There are 9 hidden switches. A switch that is on adds its own fixed numbers to the row, and there is some noise. The rows also spread widely along 14 directions, which tell nothing about the answers.
In the rows, 128 means zero.
Some rows, each with its switches (1 for on, 0 for off) after it:
[136 114 171 110 132 145  88 135 151 145 144 136 146  88 120 120 127 153
 159 116  93 119  96  98  78 124 132 117 101 153  91 132 106 145  73 186
 141 186 161 123 157]	0 0 0 1 1 0 0 1 0
[142 145 134 128 130 142 128 135 164 107 122 135 154 127 144 164 151 168
 133 112 155 127 125 134  87  99 108 150 123 158 156  92 126 146  86 171
 154 161  96 134  86]	0 0 1 1 0 0 0 1 0
[ 99 131 133 170 117 164  77 114 147 126  75 129 115 105 157 126 144 134
 155 138 141 152 147 144  97 135 128 154 138 107 100 154  93 100  62 134
 165 184 130 133 186]	1 0 0 1 0 0 0 1 0
[ 99 110 141 180  93 159  84 111 150 126  96 140 104 173 158 136 165 125
 174 131 146 152 175 158 116 118 107 176 188 126  76 140 127 141  93 111
 182 146  95 113 157]	0 0 0 1 1 0 0 0 0
[126 135 161  97 123 121 200 157 158 167 120 150 160  92 137 166 128 139
 113 103 177 153 113  97 173  95 101  81 115 128  91  73 154 166 114 153
 109 155  95 105  78]	1 0 0 1 1 1 0 1 0
[148 193 120 135 131 122 165 116 177 167 115 131  95  99 122 187 119 140
 138  72 167 157 178 142 162 114  58 183 176 137 119 111 175 110 174 137
 139 108  89 106 133]	1 0 0 0 1 1 0 1 0
[ 97 155 167 132 153 166 137 119 172 121  77 129 127 136 141 137 162 104
 111  79 195 171 147 150 153  86 114 145 146 104 128 166 143 129  96  88
 169 154  77 169  80]	1 0 0 1 1 0 0 0 0
[124 177 102 130 124 166 152  89 114 109  96 119 127 133 129 116 131 120
  96 142 156 111 154 183 114 103 186  88  46  79 186 106  77 175  65 127
 114 123 120 217  80]	1 1 0 1 1 0 0 1 0
[ 91 135 135 132 176 108 175 113 146 142  94 155 125 153 153 101 129  91
  82 147 211 130 104 136 188  84 136  98 109 103 164 130 159 136 116  58
 122 111  64 147  77]	1 1 0 1 0 0 0 1 0
[ 87 128 108  88 128  86 116 118 104 182  96 131  84 113  89 130 125  89
 150 154 153 134 116 151 122 127 129 166 148 152 148 151  79 103 113 118
 130 127 146 107 209]	0 0 0 0 0 0 1 1 0
[176 176 104 174 119 142 127 124 162  73 123 146 134 144 191 110 157 172
  90 121 141 151 125 137 172 129 127 147  86 124 197 104 181 160  90  87
 116 145  74 143  99]	0 0 0 1 0 1 1 0 0
[111 144 179 143 156 145 110 111 183 150 122 144 113  78 148 132 154 113
 148 102 146 165 116  92  82 110 104 151 130 134 149 135 149  64  86 135
 148 167 110 112 176]	1 0 0 1 1 0 1 1 1
[174 176 132 131 132 139  61  86 116 113 144 130 101 186  98 108 145 147
 143 127  69  95 124 208 120 129 177 158 106 154 187 171 108 199  66 116
 134 132 123 192 126]	0 0 0 0 1 0 1 0 0
[133 111 124 136  62 194 146  85 109 153 138  94  99 107  82 121 150  82
 139 124  93 147 175 126 110 125 179 109 106 122 127 112 150 165 132 106
 133 130 141 136 164]	0 1 1 1 0 0 0 0 0
[123 150 159 123 115 155 101  82 150 188 120 108  96  56  93 147 120  99
 161 100  97 155 144 118  96 145 141 133 141 131  98 169 138  82 110 159
 145 169 161 126 229]	1 1 0 0 0 1 0 1 0
[157  86  96 120  84 101 109 117 123 126 180 153 122 152 113 105 119 147
 137 167  92 108 121 131  53 119 154 148  69 148 172  90 114 169  94 139
 111 126 157 140 126]	1 0 0 1 0 1 0 0 1
[182 165 111 146  55 162 147 120 136 108 180 130 113 140 137 108 155 132
 117  86  90 164 163 132 163 115 127 138  97 129 176  95 205 194 162  71
  87 117 110 128 119]	1 0 0 0 1 0 1 1 0
[134 189 102 149 135 147 168 117 129 138  82 125 132  98 149 165  71 189
 110 150 153  98 160 165 170 141 115  91  97  71  98  71 107 137 126 172
 107 118 119 147 109]	0 0 0 0 0 0 0 1 0
[ 94 146 139  94  95  89  96 159 103 149 124 166 150 123 189 106 106 156
 120 116 158 146 101 154 171 119  79 118 134 115  64 163  79 153  78 152
 103 162 182 115 157]	1 0 0 0 0 0 0 1 1
[146  83  93 157 133 115 117  88 118 172 101 133  72 160  81 111  91 126
 137 223 107  87 133 167 146 141 183 136 121 120 122 123 117 166 110  84
 149 120 110 142 152]	1 0 0 1 0 1 0 0 1
[119 190 144 137 222 117 151  83 161 116  91 149 121 129 140 130 134 126
  99 142 189  94 103 152 118  88 143 111  80 110 219 121 129 119  69 132
 129 109  61 193  68]	1 1 0 1 1 0 1 0 0
[140 104  88 164 110 109 135  74  96 170 128 133  74 148  96  95 128  80
 127 200 109 115 130 139 157 140 204 118  95 137 179 102 149 164 114  53
 109  96  98 112 182]	1 1 0 1 0 1 0 0 0
[ 87 212 123 145 176  96 110  70 134 113 108 173 104 128 180  79 100 138
 115 101 182 107 138 168 151  91  44 167 128  80 148 180 114 100 133 133
 118  71 132 158 144]	1 1 1 1 0 0 1 1 0
[112 163 173 116 107 112 118  87 122 164 161 141 104 139 118 145 123 120
 117  79 145 157 123 166 129  98  85 153 152 133 141 184 138 129 121 115
 115 114 142 153 129]	1 0 1 1 0 0 0 0 0
[ 63 144 181 157 121 114 155  84 139 161 129 180 149 114 172 156 105 124
 160 134 148 125 131 115  99 115 123  68 112  73  85  55 116  89  87 181
  92 117 104 120 130]	1 0 0 0 0 1 0 1 0
[181 128 102 141 127 147 138 108 107 132 138 127 132  93 102 108  84 179
 126 181  72  69 112 125 119 139 176  79  43 123 141  68 111 189 110 161
 101 138 144 142 126]	1 0 1 1 0 0 0 1 0
[126 146  87 129  88 154 163 117 148  96 119 132 132 122 152 122 152 114
 120 131 144 138 161 128 106 115 159 121  80 104 187  71 146 142 110 120
 118 131 101 152 118]	0 1 0 0 0 1 1 1 0
[ 89 125 103 102 120 105  91 158 131 119  96 143 128 132 159 100 144 129
 125 113 184 158 120 145 126 105  87 185 137 137 125 171  80 131  98 117
 150 152 147 124 154]	0 0 0 1 0 0 0 1 0
[128 146 147 143 121 112  66 121 140 125 142 179 127 120 186  68 123 154
 151 104 105 140 107 120 157 123  69 166 142 135  88 172 136 142  96 128
 132 153 149  98 188]	1 0 1 1 0 1 1 1 1
[ 85 110  96  94 116 141 120 115 131 126 105 125  91 155  88  89 150  64
 162 124 142 129 177 148 108  95 131 177 147 131 131 155 126 152 152  91
 165 107 126 139 150]	0 1 0 0 0 0 1 1 0

New rows. What belongs after each?
[173 160  83  94 110 136  85 125 167 106 163 120 106 124  98 102  96 165
 141  59  94 129 165 152 112 122  70 220 131 137 120 186 149 158 187 140
 151 121 176 158 137]	0 0 0 0 0 1 0 1 0
[136 155  70 152 101 104  75 100 110 119 124 153 100 149 145  94 107 149
 156 140 106 115 159 177 120 141 116 192 124 126 138 137  94 144 120 124
 124 104 150 133 187]	1 0 0 0 0 1 0 1 0
[132 172 150 133 123 163 148 103 176 112 145 126 116 148 130 132 173 103
 111  83 160 163 146 132 124  83 122 143 122 131 195 133 197 139 122  85
 136 126  80 156  91]	0 1 0 1 0 0 1 1 0
[133  86 106 145  83 108  97  90  95 170 153 128  74 157  78 110 123 106
 156 177  90 120 136 144 100 138 159 163 124 157 154 124 122 148 129  85
 120 103 145 104 198]	0 0 0 1 0 0 0 0 0
[188 169 134 169 129 133 116 107 178 135 137 135 104 159 136 154 126 170
 118 117 117 135 134 170 179 127 123 163 156 142 153 143 203 159 121  88
 145 146  64 143 109]	1 0 0 0 0 1 0 1 0
[112 134  64 102  99 106 125 122  97 131  88 140 109 137 123  99  95 131
 144 168 135  95 166 167 155 131 121 141 121 102  87 124  81 181 125 148
 122 100 160 135 162]	0 1 0 0 0 1 1 0 0
[136  95  85 181 113 171 141  76 164 119 102 117  77 117 128 123  94 143
 140 165 131  89 195 135 100 128 102 153 130  74  92 112 153 119 184 139
 170 100 123 143 145]	0 1 1 1 1 0 0 0 0
[128 109 130  88  70  97 146 150 137 165 174 146 127  90 154 141 107 139
 120 100 143 161 109  99 119 114  62 142 138 147 112 119 149 112 165 151
 106 142 170  76 167]	0 0 1 0 0 0 0 1 1
[102 141 129 127 143 105 114  81 129 134 122 142  80 143 124 103  93 132
  91 151 157 120 105 170 127 110 117 153 105  88 175 189 118  99 120  95
 115 110 143 181 140]	0 0 0 1 0 0 1 0 0
[ 72  93 131 123 138  88  87  97 115 157 135 157  93 159  98  92 125  86
 170 139 141 119 125 132  79 105 113 177 146 139 128 154 101 107 129 109
 141  89 145 113 174]	0 0 0 1 0 0 0 0 0
[119 137 105  92  87 120  87 112 111 161 105 128  84 157  88 112 142  93
 173 121 117 136 169 187 153 115 122 181 181 154  89 189 100 199 110 115
 162 133 146 132 193]	1 1 0 0 1 1 1 1 0
[118 155  92 134  94 107 172 119 115 152 122 135 115 110 145 150  92 153
  93 153 171 127 138 142 141 118 103 116  89 101 143  75 108 128 135 135
  80  98 138 124 127]	0 0 0 1 0 0 0 1 0
[100  95  73 137 101 105 134  94 116 135  89 147  90 155 153  85  88 113
 111 190 161  98 148 169 157 130 141 123 115  63 107 142 101 141 134 102
 130 103 137 156 155]	0 1 0 0 1 1 0 0 0
[100 189 145 202 175 121 123  67 137 164  77 153  73 133 139 137 130 118
 151 143 157 126 157 158 181 128 102 152 162 108 125 126 146 100 114  95
 136  84  59 109 172]	1 0 0 1 1 0 1 0 0
[156 155 116 153  80 138  89 133 131 140 125 121 116 104 140 153 154 146
 153 108 110 173 150 139 126 148 107 175 150 163 128 128 148 131 110 134
 133 159 134  94 196]	1 0 0 0 0 0 0 0 0
[145 187 136  96 184 106 153 105 130 172 124 139 113 121  90 127 108 124
 122  95 155  97 121 157 189  91  89 133 139 157 125 151 140 184 147 134
 133  89 106 133 103]	1 1 1 1 1 0 0 1 0
[169 131 114 141 151  83 134  98 130 155 127 148  98 123 145 113  91 156
  70 174 146 102  62 146 180 135 148 123  86 132 191 149 137 133 103 100
 110 138 106 145 138]	0 0 1 1 1 1 0 0 0
[159  96 105 129  62 124 112 125 122  85 184 166 139 141 166  42 147 131
 118 137  84 131 113  98 119 112 149 112  50 125 162 114 156 210 106 108
  84 138 157 136 135]	1 1 0 1 1 1 1 0 0
[157 159 137 159 151 147 131 127 165 107 155 156 158 100 164 119 160 142
 167  80 110 121 133  77 122 120 105 132 123 171 136  59 206 136 140 157
 139 125  73  67 128]	0 1 1 0 0 0 0 1 0
[ 66 117 127  73 112 132 146 169 123 116  94 150 163 143 143 113 135 113
 138  90 186 147 149 133 151  90  94 123 135 104  64 124  98 174 124 141
 136 128 133 132  82]	0 0 0 0 0 0 0 0 0
[136  89  88 107 153 132 151 135 153 142  86 119 103  48 119 119  91 132
 120 147 152 113 126  91 117 139 111 145 109 115 124 119 127  82 176 148
 148 146 142 113 171]	0 0 1 0 1 0 0 0 0
[103 137  52 153 165 131  92 120 128  88  66 148 110 153 142  61 140 105
 163 133 157 107 187 159 149 119 109 193 145 115 118 140 120 148 150  96
 175  80 103 126 147]	1 1 0 0 0 0 0 0 0
[ 94 130 165 126 142 178 112  81 137 164  92 106  82 159  78 111 138  62
 119 111 145 151 150 180 156 106 175 136 145 101 121 203 129 135 100  42
 173 139 110 187 128]	0 0 0 1 0 0 0 0 1
[110 114 135  92 119 126 119  98 124 157 126 125  93 158  68 125  96 117
 137 138 132 104 140 186  98  94 133 145 125 114 110 176  78 174 117 129
 146 123 160 187 113]	1 0 0 1 1 0 0 1 0
[132 144 164 115 138 135 121 130 138 181 126 128 132 101 115 140 211  59
 146  93 147 186 107  99 131 111 163 123 135 212 173 116 154 139  53  99
 144 164  88  82 168]	1 1 0 1 1 0 0 0 1
[120 157  74 188 108 145 105  82 153  98 117 130  89 137 165 113 124 129
 141 134 144 126 188 160  89 129 111 184 124  92 163 121 142  85 148 115
 145  94 118 138 167]	0 1 0 0 0 0 0 1 0
[103 113 109 150 130 105  96 108 149 110 108 159  84 190 139 102 137 113
 162 154 149 115 155 175 120 100 103 198 170 121 141 153 131 138 136  86
 162 108  91 135 142]	1 0 0 0 1 0 1 1 0
[157 183 153 145  91 159 139  71 158 113 181 132 110 177 104 156 142 140
 140 102 105 115 175 176  74  77 121 138 114 125 172 108 163 195 113 143
 118  95 105 187  65]	1 1 0 1 1 0 1 1 0
[ 98 115 149 113 121 140 146 132 131 124 104 149 145 134 139 121 169  93
 138 145 149 138 115 124 108 101 176  95  98 126 159  85 113 151  65 118
 123 164  86 139 109]	1 0 0 0 1 0 1 1 0
[ 80 148 101 132 152  56 117 120 106 140 102 186 127 154 217 101 129 124
 112 160 210 116  96 160 162 115  90 140 143 128 151 130  98 106  86 125
 120  99 108  98 152]	0 1 1 0 0 0 0 0 1
[ 85 133 182 127 115 106 129  76 122 162 148 157 116 173 127 163 118 123
 129 144 150 114 109 174  78  96 145 102 113 106 145 121  87 133  63 147
 108 111 121 172 100]	0 0 0 1 1 0 0 0 0
[112 118 100  61 128  86 107 101  96 193 149 127  60 121  21  99  99  81
 170 124 104 116 152 144  93 106  89 202 143 166 126 168  99 148 177 119
 125  67 195 114 201]	1 0 0 1 0 0 1 0 1
[149 137 177 167 195 110  81  94 173 144 157 162 122 115 152  96 149 125
 147 130 111 113  68  94  96 117 144 130 107 173 176 144 180 106  77 123
 138 153  91 111 164]	1 1 0 1 1 0 0 1 0
[148 173 113 123  97 135 184  89 128 164 146 112  76 127  76 150  85 134
 101 123 130 128 164 160 165 107 101 136 112 105 149 113 162 161 190  96
  89  75 128 146 115]	0 0 0 1 0 0 1 1 0
[ 43 105 160 139 153 128 153 107 147 121 102 174 127 160 143 103 165  69
 171 117 184 132 140 106 108  72 106 141 157 120 125  88 139 113 125  97
 155 100  54 102 105]	0 0 1 1 0 0 1 1 0
[127 182 134 123 128 150 165 114 169 150 109 122  97  97 108 144 115 128
 124  59 156 167 181 120 190 106  53 168 158 106  89 143 186 127 186 110
 132 100 113 124 126]	0 0 0 1 0 1 1 0 0
[138 108 141 153 110 182 125  73 118 143 154 126 119 119  82 113 107 118
 184 146  45  76 166 117  92 137 174  84 105 112  78  79 152 174 140 166
 135 107 137 127 147]	0 1 1 0 0 0 0 0 0
[130 130 132 134 172 140 146  73 165 180  94  97  76  98  62 178  94 124
 119 170 157 101 137 157  91 120 147 139 127 115 152 154 139  91 127 142
 161 124 114 179 134]	1 1 0 1 0 0 0 0 0
[129 118  74  58 133 132 146 163 130  92  99 133 135 104 122  70 132 111
 103  77 171 138 140 131 148  94  96 170 104 122 146 163 112 169 168 106
 147 130 148 161  95]	1 0 1 0 1 0 0 0 0
[140 184 149 141 149 143 108 107 117 140 133 153 134 139 134  82 133 116
 143  87  91 126 120 142 208 135 160 107 106 132 116 128 151 181 100  85
 114 124  95 119 140]	0 0 0 0 0 1 0 1 0
[150 124 133 158  91 147 139  57 160 159 162 121  68 105  95 150 130 103
 137 143 100 145 147 126  54 123 154 162 110 130 205 109 166  84 123 104
 129 131 114 138 179]	1 0 1 1 0 1 1 1 1
[111 152 163  97 169 112 135 123 129 146 123 156 137 123 102 119 150  98
 158  83 138 128 116 119 154  94 101 142 152 168 135 125 155 154 130 123
 132 112  86 106 115]	1 0 1 0 0 0 1 0 0
[113 132 130 141 133 123  70  65  89 139 141 151 101 180  91  84 145  96
 185 139  87  83 134 175  79 110 175 153 115 158 157 123  68 178  82 118
 144  95 125 141 156]	0 0 1 1 1 0 0 1 0
[ 74 145 162  88 116  95 162  96 130 176 124 153  99 135 125 124  76 119
 101 123 175 124 112 156 163  90  88 105 127  69  95 166 100 136 130 126
  97 109 153 163 119]	0 0 0 1 1 1 1 1 0
[123 132  97 178 138 161 156  90 159 125  81 135 117 102 149 140  81 161
 146 173 134  85 182 131 127 145 132  98 107  56  72  68 137 116 138 175
 143 109 108 143 131]	0 1 0 0 0 1 0 0 0
[126 158  89 109 150  91 142 107 142 177  94 130  77 134  96 127 134  86
 123 113 190 140 151 163 171  98 101 193 163 158 159 169 135 138 147  81
 154  98 101 123 155]	1 1 0 1 1 1 0 1 0
[134  83 134 128 164 157 123  94 157 141 117 128  95 102  63 117 125 106
 166 173  95  91 136 104  31 116 176 133  88 132 154  95 117 119 104 144
 159 138 121 150 143]	1 0 0 1 1 0 1 0 1
[143 104  91  85  52 103 109 175 115 140 126 134 142  89 152 132 123 159
 133 129 127 165 124 121 126 145  96 156 125 151  95 131 102 155 106 171
 113 180 188  96 188]	1 0 0 0 0 1 0 0 0
[ 64 147 123  75 190 117 187 125 116 176  51 141 131 101 103 144  84 100
 124 140 206  99 134 159 169  96 122  94 132  89  89 106  66 123 121 146
 141 111 107 144  92]	1 0 1 0 0 0 0 1 1
[142  60  77  55  97  89 125 167 137 107 165 151 145 109 121  82 127 119
 118 139 124 135  83  88  62 110 147 150  63 160 196 116 122 146 130 128
 113 165 169 130 132]	1 0 0 0 0 1 0 1 0
[179 190 138 138 116 147 165 115 155 135 149 136 124 119 135 159 144 149
 134  92 121 127 151 139 177 105  94 125 146 150 137  95 201 187 146 141
 122 123  80 113 103]	1 1 1 0 1 0 1 1 0
[130 131  92 109 163  83 188 133 150 141 125 155 119 113 135 140 130 112
 115 127 195 118 113 108 128  96 101 154 120 160 207  63 157 104 173 114
 122  93  65  90 105]	0 0 1 0 1 0 0 1 0
[173 122  99 124 124 154 119 153 150  81 114 128 152  91 164 101 134 165
  93 132 129 131  95 122 123 134 155 126  64 130 185 132 135 142  97 127
 133 199 127 159 115]	1 0 1 0 0 0 0 1 0
[ 85 162 157 168 169 139  80  65 151 144 100 139  88  95 114 124 139 101
 182 125 121 131 144 126  48 124 128 169 128 121 153 139 105  54  85 146
 147 128 120 132 207]	1 0 0 1 0 0 1 1 0
[138 118 119 120 105 130 133 113 140 170 120 127 110  93 106 154 102 138
 152 151 109 114 130 130 102 142 147 122 113 129 109  97 106 124 113 169
 130 153 142 122 174]	0 0 0 0 1 1 0 1 0
[ 54 109 134  99 119 118 161  95 128 141  97 160 111 152 121 103 135  65
 128 134 184 139 146 141 100  79 141 120 108  83 146 112  89 134  98  97
 125 101 114 166 106]	1 0 0 1 1 1 1 0 1
[130 126  85 117 103 150  86 121 131 135  86 120  86 139  93  94 160  90
 164 125 121 148 179 164 120 116 142 205 143 149 133 159  89 167  95  90
 181 148 131 137 185]	1 0 0 1 1 1 1 1 1
[146 138 154 198 123 138 114  89 178 179 133 122  74  79 146 165  92 165
 132 147 122 148 128 110 136 151  87 145 151 115 101 140 190  54 148 125
 133 148 118  85 212]	0 0 0 1 0 0 0 1 0
[112 137  92 148 130 148 176 117 185 109  83 144 137  75 180 159 102 156
 138 137 178 116 177 111  78 114  92 119 104  69 106  57 125  87 134 205
 141 132 110 140 114]	1 1 0 0 1 1 0 1 0
[128 126  76 143 132 117 191 114 149 108 114 139 110 132 170 104  98 138
  63 158 205 112 128 138 161  95 103 127  91  82 181 108 167 128 174  90
 115  95  96 146  81]	0 1 1 1 0 0 0 1 0
[132 121 105 173  53  82 134 140 148 140 134 169 130 111 231 169  99 200
 121 175 159 153 125 124 137 147  72 130 141 105  95  74 143 104 108 167
  96 162 127  75 177]	1 0 0 0 0 1 0 1 0
[144 146 112 130  75 175 153 131 124 137 126 112 133 136  89 159 137 145
 156 113 113 133 188 148 131 113 129 121 121 140  88  65 124 214 126 145
 132 124 121 123 101]	0 0 0 1 0 0 0 1 0
[152 152 156 138 116 181 161 117 200 109 151 112 117 119 144 143 130 133
  76  71 149 174 127 126 140 109 125 133 107 103 184 146 224 111 158  76
 129 161  91 172  78]	0 0 0 0 0 0 0 1 0
[111 166 128 134 114 101 102 134 149 128 137 164 135 129 189 121 136 154
 143  89 171 139 138 133 128  98  40 164 154 142  94 140 125 140 111 168
 132 118 139  96 149]	0 1 0 1 1 0 0 1 0
[175 182 119 128 180 147 113  73 105 169 127 124  99 132  49 102  81 129
 146 133  53  70 140 181 179 149 187 108  90 126 123 130 122 195 115 113
 122  97 126 168 127]	1 0 0 0 0 1 0 0 1
[145 131 175  94 154 115 147 117 155 196 141 115 107 166  64 184 136 116
 123 138 152 116  92 162 151  90 149 124 169 192 146 160 172 184 100 107
 158 146  74 140  85]	0 1 0 1 0 0 0 1 0
[109  67 123  90 140 112 124 132 150 108 121 153 120 115 124  80 124 119
 127 142 148 111  99  97  84  96 106 153 105 127 143 147 120 128 137 136
 148 141 144 139 130]	0 0 1 1 1 0 1 0 0
[134 102 128 134 118 139 163 153 190 123 114 128 136 115 131 184 155 144
 130 141 179 154 133 107  67  97 114 152 127 149 167  73 162 111 110 141
 156 172  77 123  88]	1 0 0 1 0 0 0 1 0
[ 69 113 146  66 130  94 102 126 106 139 129 155 136 101 139  72 144  80
 120 121 157 148  77  99  92  99 132 117  83 130 162 172  84 114  71 136
 102 142 180 135 175]	0 1 0 1 0 0 1 0 0
[155 114  75 126 123 130 107  86 171 138 157 125  75 117  91 118 112 108
 171 133  98 106 179 134  25 120 120 206 124 145 170 118 143 106 161 147
 166 104 144 137 177]	1 1 0 0 1 1 0 1 1
[172  93 118 115 125 122 105 125 166 129 149 119  89 132 116  89 117 135
  79 142 130 142  80 140 123 115 143 165  92 138 201 204 159 136 129  63
 139 172 138 172 135]	1 0 0 1 1 0 0 1 0
[164 129  79 134  91 119 123 113  96 144 130 120 114 114 124 130 127 137
 115 187 108 118 121 145 111 152 185 112  74 144 190  95 116 155  89 135
  99 141 144 133 173]	1 1 0 0 0 0 0 0 0
[ 90 160 121 118 102 143 153 102 100 158  99 134  96  90 134  96 108  93
 136 104 140 137 165 138 187 122 103 115 129  82  85 124 107 133 163 114
 108 102 144 114 185]	0 0 1 0 1 0 1 1 0
[ 95 105 110 143 119 130 112  98 156 116  90 155 116  81 177 107 111 129
 144 182 138 110 124 113  52 134 148 116  85  73 132 116  90  74  73 183
 136 166 147 152 193]	1 1 0 0 1 1 1 1 0
[ 92 167 123  97  91 113 204 107 108 186  94 129 123  99 122 184 125 101
 106 129 203 154 156 150 156 100 125  86 115 102 121  81  94 147  96 154
  93 110 123 139 120]	1 1 0 1 1 1 0 0 0
[111  85  99 112 102 134 118 161 160 124 107 144 136  97 155 129 126 145
 170 141 143 126 152 103  62 122  98 153 128 128  81  81  95 111 113 187
 160 164 147  93 162]	0 0 0 0 1 0 0 1 1
[114 134 125  74 147  63 181 139 161 137 139 173 134 149 152 132  96 136
  85 113 208 120  95 145 144  75  82 137 116 112 166 132 139 135 144 123
 112 114 104 159  54]	1 0 0 0 1 1 0 1 0
[ 97 163 114 180 141 131  87  65 121 143  86 141  83 152 137 116 130 102
 169 139 145 108 172 193 135 127 120 172 179 114 112 156 109 116 112 115
 170 101  99 132 184]	1 1 1 0 0 0 0 1 0
[119 166 157 170 106 154 124 101 158 142 146 149 143 118 147 160 149 138
 192  97 107 131 176 104  99 115 101 124 143 138  71  58 155 145  96 191
 134 121 103  85 144]	0 1 0 1 0 1 0 1 0
[120  99 152 159 160 146 119  92 164 161  99 127  76 130  83 136 115 118
 158 168 122 114 137 123 119 125 132 151 156 123 107 141 168 110 137 104
 167 134  90 122 155]	0 0 0 1 0 0 1 0 0
